The rows of each matrix lie in a flat space through zero, up to rounding. After each matrix: how many dimensions does the smallest such space have?
(in the rows, 128 means zero)

[[222 100 108 137 132 146 160 131 155 150 144 127 118 154 138 126 112 154
  137]
 [100 155 156 124 123 123 107 117 120 119 133 142 163 124 116 127 143 136
  122]
 [108 156 192 136 159 132  94 145 109 114 111 150 140 109 162 129 156 155
  131]
 [137 124 136 168 152 148 133 123 110 151 143 136 129 129 131 124 139 140
  128]
 [132 123 159 152 218 135 116 159 116 110 165 111 124 128 102 130 135 159
  125]
 [146 123 132 148 135 182 136 137 137 125 124 152 112 133 124 117 111 158
   96]
 [160 107  94 133 116 136 171 139 153 113 154 118  83 150 118 130 105 150
  127]
 [131 117 145 123 159 137 139 201 132 116 133 118 148 108 130 125 112 120
  139]
 [155 120 109 110 116 137 153 132 211 128 123 119 148 159 147 107 110 134
   82]
 [150 119 114 151 110 125 113 116 128 171 123 102 151 160 127 124 162 124
  118]
 [144 133 111 143 165 124 154 133 123 123 165 140 120 110 126 133 115 158
  137]
 [127 142 150 136 111 152 118 118 119 102 140 177 105  97 116 142 113 140
  129]
 [118 163 140 129 124 112  83 148 148 151 120 105 172 103 139 122 145 131
  112]
 [154 124 109 129 128 133 150 108 159 160 110  97 103 218 153 117 146 127
  113]
 [138 116 162 131 102 124 118 130 147 127 126 116 139 153 170 151 136 127
  131]
 [126 127 129 124 130 117 130 125 107 124 133 142 122 117 151 179 130 129
  127]
 [112 143 156 139 135 111 105 112 110 162 115 113 145 146 136 130 178 109
  130]
 [154 136 155 140 159 158 150 120 134 124 158 140 131 127 127 129 109 195
  103]
 [137 122 131 128 125  96 127 139  82 118 137 129 112 113 131 127 130 103
  222]]
 => 16

[[137 142 113 112 155 139 104 137 130 104 121 117 109 132 163 120  86 116
  139]
 [142 126 129 147 122 130 112 137 119 133 131 101 139 101 135 125 112 159
  147]
 [113 129 174 151 118 127 127 143 118 121 118 156 109 118 133 124 121 123
   99]
 [112 147 151 171 129 149 123 136 131 112 140 129 101 141 155 144 119 128
  119]
 [155 122 118 129 153 153 128 119 125 125 134 124 122 125 137 119 123 131
  140]
 [139 130 127 149 153 167 132 109 108 137 143 127 111 126 144 150 147 111
  133]
 [104 112 127 123 128 132 157 136 132 130 132 132 131 122 115 132 130 114
  125]
 [137 137 143 136 119 109 136 143 118 126 137 132 128 138 125 145 133 139
  135]
 [130 119 118 131 125 108 132 118 157 142  81 148 115 114 135 125 133 133
  110]
 [104 133 121 112 125 137 130 126 142 171 110 135 130 126 150 122 138 133
  129]
 [121 131 118 140 134 143 132 137  81 110 158 124 115 131 104 137 130 138
  148]
 [117 101 156 129 124 127 132 132 148 135 124 147 137 139 110 131 140 123
  118]
 [109 139 109 101 122 111 131 128 115 130 115 137 129 120 125 111 128 122
  106]
 [132 101 118 141 125 126 122 138 114 126 131 139 120 174 108 124 147 128
  135]
 [163 135 133 155 137 144 115 125 135 150 104 110 125 108 201 128 117 137
  128]
 [120 125 124 144 119 150 132 145 125 122 137 131 111 124 128 143 129 124
  118]
 [ 86 112 121 119 123 147 130 133 133 138 130 140 128 147 117 129 182 122
  127]
 [116 159 123 128 131 111 114 139 133 133 138 123 122 128 137 124 122 153
  117]
 [139 147  99 119 140 133 125 135 110 129 148 118 106 135 128 118 127 117
  142]]
 => 17

[[131 131 128 123 125 126 123 125 123 137 130 121 134 110 130 126 126 127
  132]
 [131 143 143 122 116 136 138 148 126 131 162 121 138 109 111 125 137 105
  114]
 [128 143 148 127 116 142 148 158 133 120 169 128 134 127 103 127 142 100
  104]
 [123 122 127 135 133 130 134 130 135 116 121 138 119 154 127 131 129 132
  124]
 [125 116 116 133 138 122 121 113 130 125 102 135 119 145 141 131 121 146
  138]
 [126 136 142 130 122 138 144 149 134 118 154 132 129 137 110 128 138 110
  110]
 [123 138 148 134 121 144 154 160 140 107 164 139 125 154 101 130 143 103
   98]
 [125 148 158 130 113 149 160 173 139 109 186 134 132 141  91 128 149  88
   90]
 [123 126 133 135 130 134 140 139 137 113 134 139 120 155 119 131 133 123
  116]
 [137 131 120 116 125 118 107 109 113 155 117 109 141  81 143 123 119 137
  149]
 [130 162 169 121 102 154 164 186 134 117 214 123 144 113  79 124 155  70
   82]
 [121 121 128 138 135 132 139 134 139 109 123 143 115 167 124 132 131 130
  119]
 [134 138 134 119 119 129 125 132 120 141 144 115 140  96 124 124 129 118
  128]
 [110 109 127 154 145 137 154 141 155  81 113 167  96 225 118 139 135 135
  106]
 [130 111 103 127 141 110 101  91 119 143  79 124 124 118 159 129 111 162
  160]
 [126 125 127 131 131 128 130 128 131 123 124 132 124 139 129 129 128 131
  127]
 [126 137 142 129 121 138 143 149 133 119 155 131 129 135 111 128 138 110
  110]
 [127 105 100 132 146 110 103  88 123 137  70 130 118 135 162 131 110 168
  160]
 [132 114 104 124 138 110  98  90 116 149  82 119 128 106 160 127 110 160
  162]]
 => 2

[[137 120 138 136 152 128 122 131 141 145 136 120 138 125 128 133 106 124
  116]
 [120 124 142 107 125 129 124 132 113 124 137 137 116 124 109 145 130 103
  129]
 [138 142  93 138 109 134 126 130 127 117  95 144 143 151 140 114 164 188
  153]
 [136 107 138 108 156 136 122 126 114 146 127 116 149 116  99 142 125 119
  112]
 [152 125 109 156 156 135 122 123 148 153 113 112 163 138 142 114 113 179
  124]
 [128 129 134 136 135 128 125 125 135 136 139 122 123 129 133 130 104 125
  126]
 [122 124 126 122 122 125 137 124 121 120 124 122 128 118 126 121 142 117
  122]
 [131 132 130 126 123 125 124 144 134 120 122 147 126 135 130 134 145 129
  134]
 [141 113 127 114 148 135 121 134 120 139 114 128 155 126 107 137 145 138
  121]
 [145 124 117 146 153 136 120 120 139 152 123 112 153 136 133 123 105 164
  125]
 [136 137  95 127 113 139 124 122 114 123  99 137 144 149 127 120 156 186
  152]
 [120 137 144 116 112 122 122 147 128 112 137 158 103 136 124 147 139 104
  139]
 [138 116 143 149 163 123 128 126 155 153 144 103 141 115 139 123  89 113
  101]
 [125 124 151 116 138 129 118 135 126 136 149 136 115 127 114 151 106 100
  125]
 [128 109 140  99 142 133 126 130 107 133 127 124 139 114  96 143 141 105
  115]
 [133 145 114 142 114 130 121 134 137 123 120 147 123 151 143 127 131 162
  150]
 [106 130 164 125 113 104 142 145 145 105 156 139  89 106 141 131 127  47
  110]
 [124 103 188 119 179 125 117 129 138 164 186 104 113 100 105 162  47  45
   89]
 [116 129 153 112 124 126 122 134 121 125 152 139 101 125 115 150 110  89
  129]]
 => 5

[[139 186 126 112 134 182 106  98 155 132  86 185 176 179 121 161 126 198
   69]
 [186  27 124 168 135  84 154 136 116 135 137 131 130 144  92  78 138  85
  122]
 [126 124  33 126 103 136 215 156 158 116  81 225 146 192  90 132 113  73
  167]
 [112 168 126 107 120 177 129 155 102 114 105 139 152 111 168 105 120 173
  137]
 [134 135 103 120  66  95 125 129  80 120 138 154 127 138  83 160 176  75
  174]
 [182  84 136 177  95  53 130 137 113 119 115  93 156 131  94 117 110 186
  134]
 [106 154 215 129 125 130  85 153 152 119 118 135 116  84 145 166 150 189
  137]
 [ 98 136 156 155 129 137 153 107  59  96 107 155 140 110 167 128 102 148
  130]
 [155 116 158 102  80 113 152  59 136 136  79  98 116 118 134 147 139 190
  152]
 [132 135 116 114 120 119 119  96 136 102  94 148 114 176  79 171 177  93
  143]
 [ 86 137  81 105 138 115 118 107  79  94  86 109 147 127  97 130 164 137
  140]
 [185 131 225 139 154  93 135 155  98 148 109  99  89  87 128 139 154  91
  186]
 [176 130 146 152 127 156 116 140 116 114 147  89 134 137 165  94  99 135
  116]
 [179 144 192 111 138 131  84 110 118 176 127  87 137  62 112 168 193 118
  125]
 [121  92  90 168  83  94 145 167 134  79  97 128 165 112 104 127 124 165
  158]
 [161  78 132 105 160 117 166 128 147 171 130 139  94 168 127  63 114 112
  122]
 [126 138 113 120 176 110 150 102 139 177 164 154  99 193 124 114  75  96
   89]
 [198  85  73 173  75 186 189 148 190  93 137  91 135 118 165 112  96  48
  165]
 [ 69 122 167 137 174 134 137 130 152 143 140 186 116 125 158 122  89 165
   86]]
 => 13

[[105 144 144 187 103 117 105  81 132 139 154 180 138  67 158 117  98 107
  156]
 [144  89 136  64 174  92 146 123 182  75 153 112 126 145 138 152 107 130
  185]
 [144 136 115 156 168 106  81 131 101 104 163 105 162 158 143 121 119 116
  102]
 [187  64 156  60 119 150  89 107  85 140 109 158 149 147  98 114 130 142
  136]
 [103 174 168 119 176 157  97 114 158  42 152 126  94 160  65 141 104  82
  135]
 [117  92 106 150 157 120  96 107 125 105 117 148 118 125 155 128 135  50
  129]
 [105 146  81  89  97  96 172 114 125 127 146  94 128 121 218 160 166 150
  127]
 [ 81 123 131 107 114 107 114  59 122 121 129  65  99 175 113 142  90 119
  111]
 [132 182 101  85 158 125 125 122  62  94 152 148 133  95 158 124 116 103
  145]
 [139  75 104 140  42 105 127 121  94 113 115 141 138 113 166 118 141 175
  101]
 [154 153 163 109 152 117 146 129 152 115 118 101 133  96 169 118 125 113
  105]
 [180 112 105 158 126 148  94  65 148 141 101 171 157  45 171  71 139  53
  147]
 [138 126 162 149  94 118 128  99 133 138 133 157  61 138 148  95 136 115
   83]
 [ 67 145 158 147 160 125 121 175  95 113  96  45 138 113 143 131 153 108
  123]
 [158 138 143  98  65 155 218 113 158 166 169 171 148 143 142 113 129 114
  126]
 [117 152 121 114 141 128 160 142 124 118 118  71  95 131 113  77 112 158
  140]
 [ 98 107 119 130 104 135 166  90 116 141 125 139 136 153 129 112  28 140
   98]
 [107 130 116 142  82  50 150 119 103 175 113  53 115 108 114 158 140  84
  115]
 [156 185 102 136 135 129 127 111 145 101 105 147  83 123 126 140  98 115
   36]]
 => 16

[[181 165 138 109  69 147 134 127 138 162 137 100 168 105 133 125 164  63
  147]
 [165 161 131 142 100 136 141 117 129 160 137 118 155 123 136 148 153  84
  145]
 [138 131 132 108 109 134 124 133 133 130 128 117 136 117 126 114 135 115
  129]
 [109 142 108 240 199 103 160  90 103 148 137 177 111 179 143 217 114 155
  136]
 [ 69 100 109 199 217  99 137 112 107 105 124 178  82 174 130 173  87 202
  114]
 [147 136 134 103  99 138 124 134 135 134 129 111 143 113 127 112 141 105
  132]
 [134 141 124 160 137 124 140 115 122 142 133 137 132 139 134 156 132 122
  135]
 [127 117 133  90 112 134 115 142 135 115 123 115 128 113 122  96 127 129
  122]
 [138 129 133 103 107 135 122 135 134 128 127 115 136 115 126 110 135 115
  128]
 [162 160 130 148 105 134 142 115 128 160 138 122 153 126 137 153 151  87
  145]
 [137 137 128 137 124 129 133 123 127 138 131 128 134 129 131 138 134 118
  133]
 [100 118 117 177 178 111 137 115 115 122 128 158 105 156 132 162 108 164
  123]
 [168 155 136 111  82 143 132 128 136 153 134 105 159 110 132 124 156  79
  142]
 [105 123 117 179 174 113 139 113 115 126 129 156 110 155 133 165 112 158
  126]
 [133 136 126 143 130 127 134 122 126 137 131 132 132 133 131 142 131 122
  132]
 [125 148 114 217 173 112 156  96 110 153 138 162 124 165 142 202 125 135
  139]
 [164 153 135 114  87 141 132 127 135 151 134 108 156 112 131 125 153  84
  141]
 [ 63  84 115 155 202 105 122 129 115  87 118 164  79 158 122 135  84 208
  105]
 [147 145 129 136 114 132 135 122 128 145 133 123 142 126 132 139 141 105
  137]]
 => 2

[[120 125 133 133 126 131 137 140 163 131 170 109 130 126 144 120  94 128
  150]
 [125 111 130 115 117 133 135  93  75 135 149 120 159 115 100 129  96 147
  130]
 [133 130 117 114 116 105 118 109 115 140 112 124 146 125 117 122 116 146
  149]
 [133 115 114 116  88 131 135 169 138 111 124 135  90 129 168 121 152 120
  165]
 [126 117 116  88  74 106 123 101 104 143 103 116 118 127 107 139 149 127
  163]
 [131 133 105 131 106 105 132 119 163 165 161 108 123 123 141 115  74 186
  116]
 [137 135 118 135 123 132 115 111  98 133 140 132 120 109 113 128  72 160
  109]
 [140  93 109 169 101 119 111 135 178 129 152 132 109 142 141 116 144 134
  117]
 [163  75 115 138 104 163  98 178 151  83 122 113 116 162 189 144 162 128
  139]
 [131 135 140 111 143 165 133 129  83 118 136 117 118 119 132 148 101 146
   94]
 [170 149 112 124 103 161 140 152 122 136 142 126 154 130 171 141  51 172
  108]
 [109 120 124 135 116 108 132 132 113 117 126 126 110 110 124 126 109 134
  118]
 [130 159 146  90 118 123 120 109 116 118 154 110  74 106 127  92 110 130
  162]
 [126 115 125 129 127 123 109 142 162 119 130 110 106 137 144 129 138 125
  148]
 [144 100 117 168 107 141 113 141 189 132 171 124 127 144 143 129 111 122
  138]
 [120 129 122 121 139 115 128 116 144 148 141 126  92 129 129 102 160 157
  116]
 [ 94  96 116 152 149  74  72 144 162 101  51 109 110 138 111 160 165 100
  143]
 [128 147 146 120 127 186 160 134 128 146 172 134 130 125 122 157 100  97
  132]
 [150 130 149 165 163 116 109 117 139  94 108 118 162 148 138 116 143 132
   43]]
 => 12

[[ 62 167 154 132 153 153 131 151 156 152 118 110  98 135 104 151 103 115
  145]
 [167  73 122 150 114 116 123 103 128 108 151 146 122 106 148 134 125 126
  107]
 [154 122  56 133 160 148  96 145 133  95 125 150 146 134 123 113 138 113
  112]
 [132 150 133 131 113  93 120  93  90 117 108  78 194 157 144 118 122  68
   77]
 [153 114 160 113  96 127 111 103 144 137 143 143 139 140 137 126 108 119
  111]
 [153 116 148  93 127  78  92 162 154 155 151 159  76 120 125 143  86 145
  121]
 [131 123  96 120 111  92 120  97 100 113 126  90 133 153 151 138 125 139
  115]
 [151 103 145  93 103 162  97  51 162 143 137 163 127 128 113 111 115 131
  133]
 [156 128 133  90 144 154 100 162  94 129 144 135 123 120 111 120 121 130
  124]
 [152 108  95 117 137 155 113 143 129 100 134 135 107 116 141 116 102 150
  112]
 [118 151 125 108 143 151 126 137 144 134  67 111 126 109 129 108 152 122
  116]
 [110 146 150  78 143 159  90 163 135 135 111 127  89 122 111 138 123 149
  152]
 [ 98 122 146 194 139  76 133 127 123 107 126  89 138 120 147 160 109  76
  108]
 [135 106 134 157 140 120 153 128 120 116 109 122 120  66 137 124 145 147
  106]
 [104 148 123 144 137 125 151 113 111 141 129 111 147 137 112 131 139 115
  129]
 [151 134 113 118 126 143 138 111 120 116 108 138 160 124 131  77 137 120
  136]
 [103 125 138 122 108  86 125 115 121 102 152 123 109 145 139 137  77 136
  143]
 [115 126 113  68 119 145 139 131 130 150 122 149  76 147 115 120 136 120
  147]
 [145 107 112  77 111 121 115 133 124 112 116 152 108 106 129 136 143 147
   57]]
 => 14
